Each new row is followed by what is left after taking away its nearest point in the smallest flat space through zero that holds the last named rows.

j83, 4 rows:
[[-11  18  13 -14 -21  11  17   0   7  23   2 -22  12  -5 -17   7   9]
 [  3  -2  43   4  -5  12  -2  16  21  28 -18  -1   8 -16 -36   7   0]
 [-27   1  -4 -19 -11   7  15  27  27  16 -17 -12  12 -19   4   8  22]
 [-21   1  14 -18  -5   8  -4   5   2  29 -11 -27  25 -29 -17  15   2]]
New rows:
[ -1   7  -2   8   0  -1  10  -4 -17  -5  -9  -4  -3  11  -3   2  -1] | [ -4   3   0   7   2  -1   8   3 -12  -3 -15  -3  -1   5  -3   4   1]
[  7   7   9   8  -4 -30  10  -4  -5   3   0 -20   0  25  16   0  30] | [  6  -3  16  10   5 -31  -2   0  -5   7  -8 -18   4  14  12   3  25]
[ -2 -14 -28  -5   2  22  -7  -4  -9  14  -7  27  -8   1 -26   0  -3] | [ -4  -9 -30  -8  -3  23  -1  -5  -8  15  -4  23  -7   3 -25   0   0]
[ 15 -18  -5  -1   2   0 -20  10   5  -9  13   9 -14   9  -1  10 -26] | [  5  -9  -7 -12  -9   5  -9  12  10   0  14  -3  -8   6  -3  14 -18]
[-14   4  -7  14   0  -2   2  -4  23  15   1   4  -1  -3 -20  17  -2] | [-12   3 -16  15   4  -6  -1 -10  15   7   6   5  -3   1 -12  15  -5]

j977:
[[ -5   7  -8  32 -11 -20   4  15 -14 -21  -4  21  18   1  -9  -6  -3]
 [ 14  20 -17  20  13   9  22   4   2 -39 -19  21   2  17  -4 -16 -28]
 [  6  33   0  40  18   9  20  23  14  -5   4 -12  11  -5  -9  -4  -6]
 [-10  24 -17  23  30   2  30  -1 -17  -7 -10  -7  -1   9 -25 -22 -18]]
New rows:
[ -3   5 -33  27   7  -9  10 -11  -5  22  15 -24  10   7  15 -14  16] | [  8  -4 -33  14  -3  -5   3 -15   3   9  10 -10   7  12  28 -10  12]
[ -7  22   0  35  -4  -3   0  -5   3   9 -10  -4  21  16  16   2 -29] | [-10   8   3  14  -8  -3  -9 -16   0  18  -9  -6  13  16  21   5 -24]
[  3  22  -1  -4 -22  20  -3 -23  -1 -14  11   6  -3 -15   2  17  13] | [ -3  25  -5   0 -17  17   2 -25 -10 -12  10   3  -3 -14  -6  12  12]

j856:
[[ 21  -7   4  -6  15   1   5  -6 -30 -11 -21 -23  -4 -21 -18  -8  -9]
 [ 32  25   4 -16 -15  16  11  -6 -23  -4  -3  -2  -4  -7  -8   5   1]
 [  5   5  -6  -1 -23   6 -13 -11   8  15  -9 -19   5 -24  12   1  15]
 [ 19   4   8  -4 -36  -8  -1   2 -26   5  12  16   2 -10   1   9  19]]
New rows:
[ 20  -5   1   8 -12   7   5  -6 -15  30   2   6 -20 -12   0  12  -5] | [  7  -9  -2  12   3   7   5  -4  -2  28   2   6 -20  -3   1   9 -12]
[ -8   0   3   8  -6  17  13   8  -7 -11   5   4 -19  -6   6  28 -12] | [-12  -6   1  11  -6  14   8   6  -4  -8   1  -3 -17 -13   8  26 -10]
[-21   3  23   0  -5  -5   3   0  -3  -6  -9  15   4 -22 -14  -3  24] | [-21  12  20  -3   3   4   7  -2   5  -8 -11  12   2 -16 -14  -4  17]
[ 30  18  -9   1  -7 -16  -2   2   4 -15 -10 -19  -1   2 -30 -23  -5] | [ 16  12 -10   8 -12 -23  -7   7  16 -10   0  -8   2  10 -22 -21   1]
[  0  16  11   1   4  -2  -3   0  18   4 -15 -30  -7  16  -3  -9   2] | [  3   9  17   3  -5 -13  -3   6   4   3  -6 -16  -6  17  -5  -6   8]
[  8 -17  -1   1   0   2   5  13  30   5 -21   1   5  -3 -13  -8  -3] | [ 15 -12   2  -2  -9   2   8  15  21   4 -15   9   4  -1 -15  -5   0]

j127 (4 x 17):
[[ 21 -29 -20 -26  -5  11  25  18  28   6  -3  13  22   3 -24  38 -15]
 [ -2  -6 -13  -4   8 -16   9  20  -6   3  13 -11  28   3 -43  13   7]
 [ -3  15 -39   8   9 -21   2   3 -13  -3  21  11  -8 -12 -31  13   9]
 [  4 -11  26  -4 -17 -17   9  12   3 -12   6   9  -7 -21 -36  36 -12]]
New rows:
[  0   1 -14  -5 -10  10  -2 -17 -29   8 -19  -5   8 -16   1   4  -9] | [  0  -1  -9  -6 -11   9  -1 -15 -29   7 -19  -7  11 -16  -3   6 -10]
[-14   0   0  30   2   6 -20   3   2   8   9 -19 -12  -6 -13  -9 -12] | [ -7  -8  -6  22   0  14 -14   5  13  10   5 -14  -9  -4 -10  -1 -18]
[-14  30  10 -10  12 -11  26 -22   3  13 -11  -5 -12 -14   0  17  19] | [-12  24   9 -15  13  -5  29 -19   8  17 -15  -9  -2  -7   2  16  18]
[  6  -6   9  13 -11   3   5   4  -1  -6  -4 -19 -13 -14 -25   3   8] | [  9  -5  -5  11  -6  13   5   0   3  -1  -8 -17 -12  -7 -11  -5   9]
[  4   6   8 -15  -1 -18 -13  -6  18  -1  -7  -9  -4  20  11  17   3] | [  2  10   1 -13   2 -22 -14  -6  14  -1  -3  -9  -4  19   6  16   6]
[  7   3   2   9  16  17 -10  19  26  13 -10   1 -10   1  15   7   4] | [  2   7   5  14  17   6 -12  23  18  10  -3  -3  -9  -3   1   9   8]

j686 (4 x 17):
[[-11  23  11  15 -14 -11  -2  -5  21   9   3   1 -13   1 -11   4 -34]
 [  3  37   9  11  -6   5   3   8   7  17 -19  -3 -12  -2  10  16 -20]
 [ -2  13   4   7 -24   3  -9  -8  19  43  -2   2  -6  -8  17 -23 -15]
 [-14  29  11  -2   1 -34   0  -5   5  12  15 -27 -17  -6 -20 -16   9]]
New rows:
[-21   4  -1  -4  10  17  -5  -9   3 -18  -2 -18  17   7 -15  -1   2] | [-19   8  -1  -3   4  22  -7  -9   6  -5  -7 -17  16   5  -6  -5   0]
[  1   0  -1   2  -9   2 -11   8  18  28   5  12  -2   9 -15   5  23] | [  2  -1  -1   3  -4   3  -8  11  15  16   3  13  -1  12 -19  15  22]
[ -6  -3  -5   0  -7  12  -2  -4  -2   2   7  -9 -19  13 -13 -17  -1] | [ -2   0  -6   0  -4  18   0   1  -6  -1   0  -7 -18  14  -9  -8  -1]

j724 (4 x 17):
[[-22  15  11  -1  32 -36   5  -5 -43  -2 -14 -20   5   8   4   6   1]
 [ 19  29  25   5  -1 -32 -12   0 -38  10   7   2   7   5 -17 -18   2]
 [ 12  27   1  14 -15 -17  14   4 -40   8 -19  -6  34 -23  14 -11 -29]
 [-11  14  -8   5   6 -35  -8  17 -32  11 -15 -15 -12   7   8  16  -2]]
New rows:
[-15  14 -13 -13  -4 -11 -15   4 -11  -9  -2 -14   6  10 -13  21  -2] | [ -7  11  -9 -13 -10   3 -11  -2   0 -12   3  -7  14   4 -16  12  -4]
[ 13   5   9 -13 -11   3  -7  -4 -11   6  14   6   5  12   4  18  -3] | [  6   1   6 -14  -6   7  -2  -6  -9   3  10   3   7  10   9  22  -5]
[ 12  10  18  -6   0   5  16  21 -12   6  19 -15   4  20   0  16  14] | [ 10   5  13  -6  -3  14  22  20  -5   4  16 -15   8  15   6  17   9]
[ -7   8  -1 -12 -19   8 -10 -15 -18 -21  20  -3 -20  13   8  -5  21] | [ -8   9  -7  -9 -24  11  -3 -14 -20 -21  13  -5 -11   4  17  -4  11]
[  1  12   0  -5   4  12 -12  15   2  -8  -5 -20  -4  20  18  18  14] | [ 10  16   8  -4   0  17  -8   9   0  -9  -2 -15   8  14  15   7  10]

j561, 4 rows:
[[ 12  -2 -14   7   5  10  -5  41  -2 -18  19   4  -6   9  11  10 -10]
 [-11  18  -4   1  -6  -1   6  23 -13  -3 -18   2  24 -14  -9  10 -18]
 [-22  25  -5   7  18  22   2  -1   2   6  -6  -9  11  -3   5  13   2]
 [-16  -8 -17   8   7  27  26 -24   2 -18  12  13 -15   2  15  -6  14]]
New rows:
[  3   1  -7  -4 -13  -3  -5   4 -13   1 -37  13   7  -7  11  -4  -7] | [  6  -1  -8  -1  -2   5 -12   0  -4   3 -25   8  -4   3  20  -3   2]
[ -4   3  -1  -4   1  -3 -18 -19 -10 -23 -26 -11   8  22  -1 -18  16] | [ -1   4  -6  -2   2   0 -19  -4 -12 -29 -22  -9   8  23   2 -14  11]
[ 21   7   3  10  16 -19   3 -15  -6  16  13  20 -23  -7  -4 -20   8] | [ 13  20  -3  13  19 -12   6   0 -11  13   7  20 -12 -12  -4 -11   0]
[ -4  19 -12   2  -9  -7  12   1   0  -7   9   8  -5  -3 -12  10  12] | [  1  18  -7   0  -8 -11   5   0   3  -2  10   4  -7   0 -13  10  14]

j960, 4 rows:
[[ -1   0  35 -20  11  12 -11   9 -18  -5  -8  -2   0 -15   3   5  -6]
 [-23 -12   5  -8 -18   1 -15 -14 -31 -17  -6  19 -22 -38 -32  37  -9]
 [-41 -12   8 -12  -6  11  11 -22  -3 -18  10  17  -1 -26  -9  -5   9]
 [-24 -12 -19 -10  -2  19  -9 -37 -14 -26  29 -14 -17 -22 -18   3 -37]]
New rows:
[  7   3  12 -23  -1  18  -1   6   6 -10  -7   6  -9  -6   1  22  12] | [  9   4  -5 -15  -2  16   3   0  15  -9   1   1  -8   3   2  15   9]
[  4  -6  28  22   2  23   1  -8  10   2   2 -15  14  -4 -20  19  -2] | [  4  -6  21  27   0  20   5  -9  16   4   3 -13  15   0 -20  17   2]
[  1   2   1  30   9   1   4  -6  10  -7 -13  30  -1  -9   2  -6   3] | [  7   3   4  25  15   7  -3  -6   5  -9  -9  19  -3  -9   4  -7 -10]
[ 10  10 -21   3  15 -22   5  -2   2  22 -22   0   2   0  27   7   4] | [ -5   5 -14  -7  17 -12   4 -13  -5  11 -15   0  -1 -14  23   6  -3]

j314, 4 rows:
[[ 15  27  13  15  15  18  -5 -25   0   6 -20  13 -16  14 -12 -15  34]
 [  5   1   1   1  15   0 -11   6  -7  39 -40 -17  11  -2 -35   3  29]
 [ 20   3  14  -4  34  16 -10 -17  -7  33 -18 -15  -8  14  -1 -11 -19]
 [  6  19  25  14  19  20 -22   1  -4  -5   0  -8   5   7  -1  17   1]]
New rows:
[ 11  -7  -2 -13   2   9   9 -12  19  12   4 -14 -12   3 -23  -8  12] | [  6  -6   2 -10  -2  10   5  -4  20  -2  16 -15  -7   1 -17   3   6]
[  9 -16  -7   9  18   7 -25  14 -36  -1   9 -20   1   0  -6  11   1] | [  9 -15 -17   8   7   2 -12   3 -32  -8  12  -5 -10   1  -2  -4   9]
[ 14 -14  -1   7  -9 -27 -13  -1  10  15   1  37  17  29   6  -6   1] | [ 14 -11   5  10  -5 -23 -20   3   8  14   2  32  21  29   6   2  -2]
[  3  12 -10  18  16  -4   5  -5 -11  -1  10  -6   8   2 -24 -20   0] | [  0   8 -11  16  12  -6   6  -1 -11  -6  16  -7  11   0 -20 -16  -7]

j790 (4 x 17):
[[-23  -4 -23  -5  -7  -9  -4 -15  12  -7  18  16  -4   9   7   1  -3]
 [-11   7 -14  -4  -3   9  21  -8  13   4  -9  -9  17 -13  -5  -4  15]
 [ 12   8  -2   4 -17  -8 -12  -4  -7   1   1   3   7  13  -7  -7  -3]
 [-10 -26 -13  -4  -4 -14  -2  15 -12  14   4   0   7  -7  -8 -21 -19]]
New rows:
[ -7   9   7   1   8  17  -8   6   2  17  19  -8  -7 -18  -6 -11   3] | [ -5  14   4   2   1  14 -13   1   2  15  22  -4  -6 -11  -6 -11   3]
[-13 -13   2 -19   0 -14   5 -17   6 -17 -11   2  -8  -8   6  -8  17] | [  0 -11  10 -16  -4 -16  -2 -12  -3 -15 -15   0  -7  -4   2 -11  14]
[-13  15   9  15 -20  -9  11  19 -10   3 -10   4  -1  -4 -17  -9   0] | [-20  14  10  14 -13  -7  11  15  -4  -3  -4   9 -11  -3  -9   0   1]
[ -1  -6  -1 -18  16  11   7   9 -21 -17 -15  11  -2  -2  -8   1  11] | [ -1  -2  -7 -17   7   6   2   3 -21 -18 -11  15   1   5 -10  -2  10]
[-11  -8  -2   2   8 -19   0  -1 -15  -5  18  -8 -16   5  18 -15  18] | [ -3   1   1   4   4 -15   4  -2 -15  -3  10 -14  -8   3  13 -16  25]

j474:
[[ 11  -3   2  20   4   0   2  11   9  -9  20 -14   2  -2  -3 -24   3]
 [ -9 -21  19  -3  24 -10 -10  11  -3 -16   5  18 -12 -11  13   2   0]
 [  4  10  15 -12  36  -1 -14 -15   4 -10 -18  -6  17  29  -1  10  13]
 [ 10  14  11 -14   9  12   3  -1  19  11  -3   1  -9  -6   9  -7   1]]
New rows:
[ -2 -23  -2   5   1 -12   1   0   8   7 -19  -8   1  -7   5  21   1] | [  5 -18  -1   8   1  -8   3   1  15   9 -14 -15   1  -7   4  12   2]
[-18  16   0  -4   2  -8   6  -1  16   0  -3   0   2 -11  -3   5  -3] | [-18  12  -1   2   3 -11   5   1  13  -5   0  -2   5  -9  -5   3  -2]
[ -5   7  -8   1 -10  -3  30   7   8 -16  30 -12   0  18  -5   0   0] | [-10   6   0 -13  -1  -3  26   4   7 -14  20  -1  -5  16   2  11   0]
[  6   2   7  -8   1 -25  -4 -10   3   1   1   5  30 -20  13 -16  -1] | [  5   3   3  -8  -5 -25  -3 -12   1   4  -1   5  31 -20  11 -13  -2]
[-26  -8  -2  -7   7  10   2  -2  10  -6  -6 -10  -2  -5  16  -4  -6] | [-25  -6  -7  -2   2  10   3  -3   9  -6  -5 -15   3  -1  12  -5  -5]
